The rows of a group lie close to one hidden flat surface of 11 dimensions, which may be shifted away from zero. Surfaces can cross.
In the rows, zero is written as 128.
Known rows, each followed by its group:
[122 142 147 117 118 111 109 121 155 157 155  65 128 136 110 182]  B
[156 140 123 113 124 128 130 140 115 116 131 138 107 148 120 127]  G
[109 114 116 124 127 125 126 128 159 131 121 102 100 108 126 148]  B
[127 163 189 200 172 149 112 164 135 120 126  58 158 114  74  82]  V
[157 118 137 153 140 134  92  97 167 143 148 119 171 109 111  87]  X
[ 88 130 119 148 143 146 125  92  87 127 125 108 139 144 141 113]  N
[136  70 142 111 122 126 149 155 109 153 106 157  99  91  92 148]  V
[141 213 124 121 127 128 162 139 140 116 128 117  74 125 105  65]  X
[148 156 125 164 155 148 137 120 151 123 108 157 142  95 131  34]  X
[134 148 155 141 135 167 125 181 109 106 152 190 185 113 143 131]  V
[131 149  92 117 114 163 114 136 145 104 178 120 131  87 181 126]  B
[133 173 117 127 132 166 131 118 114 120 123 169 147 142 145  82]  V
[101 149  95 115 144 153 110 188 126 143 125 122  97  93 109 129]  V
[162 172 162 138 144 151 126 180 126 131 166 142 133 110  77 108]  X
[116 116 100 112  71 187 134 185  78 145 156 126 130 114 138 181]  B
[165 120 179 112 107 131 139 126  95 190 180 115 120 122  45 159]  X
[133 129 147 154 148 128  96 129 113 107 136 121 128 137 116 125]  N
[115 144 122 107 116 163  90 125  76 156 119 166 103 142 105 141]  V
[ 72 155 137 134 101 174  79 193  98 160 131 123 139 122  90 176]  V
[ 77 143 102 123  97 139 141 107 188 130 156 163 139 128 149 159]  B
[140 124 112  91 176 120 143  55 139 126 182 122 120 103 154 105]  B
[ 64 168 108 147 101 179 174 190 122 190 126 146 159 149  94 158]  B
[151 134 143 163 137 134 117  91 161 134 126 144 144 144  87  70]  X
[120 179 178  82  98 128  75 157  64 135  83 106  85  98 125 151]  V
[ 73 203  81  87 141 140 130 157 129 164 175 138 195 151 136 125]  X
[111 189 190 127  83 126 135 107 155 131 148 126 181 105 144 122]  V
[151  86 130 107  92 135 133 113 126 148 133 178 113 150 105 168]  G
[ 97 169 146 156 113 168 104 166 137 128 102 140 154 100 131 107]  V
[171 115 162 116 132 143 127 144 102 108 160 143 178 119 148 139]  V
[194  90 117 113 162  97 132 130 152  84 137 152 106  95 164 109]  N
[140 164 114  89 142 150 159 162 134 115 159 141 167 113 171 125]  G
[134 142 124 199 152 130 103 167 226 113 127  79 162 113 117  94]  N
[123 116 134 130 134 149 174 100  95 155 133 116 141 159 105 126]  B
[136 171 111 134 141 138 140 144 152  93  89 110  98 104 146  58]  V
[167 125 102 134  87 129 135 135 144  79 125 193 111 168 146 115]  G
[118  90 126 147 117 144 121 135 117 153 116 182 133 119  98 128]  G
[138 112 109 120 123 120 115 143 188 164 197 199 159  91 104 146]  N
[135 152 105 111 130 120 137 110 144 118 127 164 129 153 130  89]  X
[165 173 119 146  93 149 148 112 158 187 150 202 134 113 125 114]  B
[126 127 171 178  84 147  90  82 132  60 109 146  93 171 131 139]  B
[153 123 115 157 121 151  87 187 138 108 124 157 130 131 120 130]  G
[156 136 156 113 120 129  90 117 117 104 142 168  98 127 125 146]  G
[146 132 127 100 125 107  88  90 131 136 143 131 104 112 122 121]  X
[182 137 166 148 137 158 110 122 131 116  99 144 107 161  99 121]  G
[194 109 149  72 167  84 109 130  88 147 194  88 124 117  99 154]  N
[107  75  87 147 166 126 167 147 143 105  85  66 137 115 190 139]  N
[162 131 132 131 114 143 117 126 123  96 141  69 124 124 155 127]  B
[110 110 137 161 163 134  94  93 100 133 119 169 109 118 112 114]  N
[144 124 128 127 126 128 130 109 141 134 139 142 163 158 110 104]  X
[140 143 128 134 101 133 111 117 179 136 164 106 144 107 117 112]  X
[177 109 171 160  94  91 119  74 172 113 143 143 107 186  75 136]  N
[173 137 145  87  46 115 147  97 132  83 177 119 135 179 150 157]  X
[118 154 160 164 124 126  89  26 115 147 159 111 133 170  84 100]  N
[141  58  96 104 130 123  87 121 120 155 148 111 119  51 121 116]  N
[150 120 197 132 140  85 123 107 161 131 100 173  77  37 103  97]  V
[148 111 125 120 130 154 131 142 143 135 141 178 155 113 138 134]  G
[116 154 107 117  95 108 159  76 121 123 159 130 138 169 132  94]  G
[ 94  96 134 126 118 137 125 108 117 154 141 183 151  96 119 132]  G
[129 121 121 131 181 114 162 176 177 163  94 227 115  79 117 130]  B
[ 97 160 108 112  87 124 127 117 152  93 130 137 100 119 159 118]  G
[121 121 136 127 123 140 110 117  92 164 124 111 156 127 112 122]  X
[121 126 131 119 105 128 128 122 136 128 135 133 104 133 128 163]  B
[ 88 137 128 160 163 138 118 131 102  89 107 145 117 145 166 149]  N
[132 149 160  43 131 141 197  45 164 141 124 105 123  95 172 132]  G
[131 120 129 123 102 147  90 187 140 173 167 134 147  83 127 205]  B
[115  88 146 169 106 158 133  91 140 157 202 149 177 177  65 166]  V
[132 119 104 126 122 132 165 142 121 122 100 161 109 136 123  95]  G
[125 130 130 151 143 147 106 133 130 147 124 112 177 129 113  94]  X
[111 113 137 164 187 119 105  93 148 141 149 120 154 120 146 154]  N
[127 174 121 127 138 132  68 154 112  91 152 116  99 102 130  99]  N

New rows, each followed by its group:
[144 155 118 110 170 124 143 146 135 162 148 121 135 127  80  89]  X
[133 149  89 101 114  94 102 103 129 148 202 147 122 133 117 129]  G
[164 106 123 111 123 131 113 144 133 135 125 107 108 126 113 147]  G
[121 163 112 110 130 146 106 151 160 171 201 133 175  71 130 131]  X
[ 91 158 152 162  85 131 141 126 179 123 100 105 112 120 100 107]  V
[120 118 104 134 116 131 109  90 163 107 116 113  59  97 138 112]  B
[103 207 135 141 115 131 141 151 146 169 123 109 109 154  91 140]  B
[ 97 175 139 152 139 164  45 159 127 142 127 138 112  90  98 126]  V
[129 138 119 100  99 121 119 103 125 133 144 149 121 134 132 131]  X
[116 168 112 107  97 143 152 112 133 158 165 129 152 112 142 114]  X
[161  87 111 109 162 131 138 194 111 109 106 104 133  73 153 109]  G
[154 112 160 160 201 122 160 157 103 132 127  74 177 164 112 136]  N
[114  96 163 203 157 153  97 170 103 112  83 159 127 141  94 135]  N
[ 91 113 154 161 111 124  61  69 158 117 115 120 114  67 130 101]  G
[104 171  94  96 110 197 111 129  63 165 162 159 185 181 135 145]  V
[ 81 121 106 100 110 125  82  84 120 205 153 148 146 113 104 154]  X
[135 126 137 109 124 133 113 139 132 131 150 151 129  94 129 141]  V
[127  93 146 171 138 135 119 152 135 130 128 111 162 143 110 154]  N
[133 181 115  96 158 128 132 164 121 128 166 153 161 152 121 113]  X
[129 127 149 133 101 119 141 143 149  92 162 152 104 137 108 158]  V
[120 115 125 113  69 123 138 115 169 116 111 158 102  99 145 134]  V
[152  98 167 127 115 111 128 114 137 118  95 188  85  77 116 116]  V
[ 93 164 142 168 139 119 123 168 214  83  91 111 135 137 146 136]  B
[133 197 150 141 146 141 113 113  97 124 130 169 122 135 116  74]  X
[ 97  93  70  98  84 101 161 180  87 114 126 119 113 124 138 134]  G
[145  98 122 130 152 117 137 111 126 155 142  92 141 121 106 112]  N
[131 129 124 129 126 141 149 150 131  66 114 110 111 137 165 125]  B
[102 198 104 148 114 153 123 196 133  52 118 154 134 132 173  88]  G
[128 120 141 141 180 133  82 145  78 173  94 107 125  99  81  96]  X
[136 185  84 118 141 151 146 158 164 165 135 169 106 151  94 111]  G
[151 128 133 112 132 136 143 172  94  94 132 140  96 142 119 137]  V
[128 128 132 157 152 138  50 147 135 120 117  72 185 136 123 104]  X
[135  97 157 146 148 156 158 154  97 160 106 157 168 107  97 109]  V
[100 190  62 111 141 160 126 171 165 125 151 109 125 105 153  97]  V
[145 130 129 110 148 130 139 113  72 150 108 134 126 114 128  91]  X
[147 127 128 100  84 123 128 178  83 121 135 153  86 145  68 123]  N
[135 175 120  99 103 121 150 144 142 154 158 161 113 131 136 166]  B
[154 141 127 162  95 134 128 129 107 101 138 153 150 204 111 106]  G
[135 119 137 118 130 131 155 135 138 133 127 185 121  91 124 116]  V
[111 146 145 165 112 138  88 143 149 112 158 152 145 146 115 151]  N
[ 99 154 140 124  88 164 156 126 112 119 143 226 160 166 135 147]  G
[ 95 112  91  92  64 133 142 126 147 162 153 151 151 135 130 167]  X
[141 176 168 126 121 119 137 150 150  84 144 119 136 102 148 112]  V
[132 119 123 114 133 138 100 159 138  75 147 146 109  91 173 159]  B
[116 111 107 123 147 176 155 144 119 108 171 115 189 115 172 130]  B
[153 116 131 121 130 129 130 147 120 101  63 149  70  90 133  91]  V
[137  69 136 109 113 108 144 120  96 138 139 137 118 154 112 184]  N
[146  93 118 123 107 116 110 130 166 142 119  58 126 119  99 123]  X
[170 139 160 153 146 126  81 118 107 108 135  97 129 144 109 102]  G
[132 115 147 117 128 133 109 122  56 161 105 139 109 111 105 125]  X
[167 152 132 139 144 115 112 145  82  66 126 197  96 146 134  83]  G
[130 152 131  90 120 113 122 131  99 138 139 121 110 163  96 139]  X
[126 139 132 138 113 152 155 127 118 111 113 192 121 144 121 103]  V
[ 78 133  61 127 158 181 122 210 133 172 154 147 131 100  95 140]  V
[ 96  98  81 111 115 146 140 150 132 184 111 166 132  62 133 120]  X
[131 132 157 116 168 104 127 142 132 113 119 112  98 135 116 155]  B
[102 138 111 143 154 123 109 139 143 151 131 121 107 109  99 120]  N
[156  64 137 152  73 133 102  86 118 115 116 146 117 131  94  92]  N
[118 161 121 114  92 162 123 144 107 116  89 131 126 134 150 111]  V
[149 103 109 155 153 131 159 172 165 122 119 119 158 115 127  97]  N
[117 147 142 119 103 125  72 149 114 122 135 130 112 153  94 156]  X
[144 111 145 108 101 175  87 158  73 123 142 163 179 126 154 170]  V
[134 168 159 125 119 126 119  78 122  70  94 221  50 130 135  93]  G
[122  84 148 130 120 157 120 140  91 135 148 138 148 130 119 180]  B
[ 90  92 120 164 134 147  90 133 137 171 104 130 200 178  71 122]  X
[125 124 133 133 118 139 116 169 124 127 125 121 158 171  88 135]  X
[103  98 129 149 129 145  93  85  84 126 124 175 118 119 126 124]  N
[138 152 128 107 117 130 127 117 134 128 134 108 110 137 124 130]  G
[150 136 109 105 127 124 147 132 129 120 122 140 100 134 130 111]  G
[151 182 120  91 162  99 149 143 152 128 145 135  94 110 146 130]  B
[155 173 138 136 126 152 126 120 143 114 138 147 136 165 120 110]  G
[132 131 171 185 155 163 168 182 102 104 146 131 169 169  77 118]  V
[119 158 126 120 120 139 151 137 111 122 122 145 122 151 121 112]  G
[116 163 121 174  62 160 125 124 140  93 122 142 142 164  97  52]  N
[159  87 140  83 126 140 114 156  77 136 129 186 123  92 136 161]  V
[133 129 145 121 115 132  98 133 148 126 156 149 127  88 130 145]  V
[132  97 125 181 174 133  62 113 151 113 105 133 106  63 126  81]  N
[116 175 111 126 146 114  28 124 137  75 106  71 145 156 167  97]  X
[186 145 137 132  93 178 124 175  62 147 160 142 140 117 135 147]  B
[113  85 142 171  91 140 170 124 178 136 112 112 152 121  99 115]  V
[110 170 141 140 133 176 170 139 102 160 126 199 160 175  91 115]  G
[116 148 115 124 116 141 163 127 147 127 154 147 135 138 121 117]  V
[134 136 139 108 132 146 105 140 129 161  90 131 158  46 156  93]  V
[180 142 121 152  47 146 144 145 153 125 113  65 124 138 152 129]  B
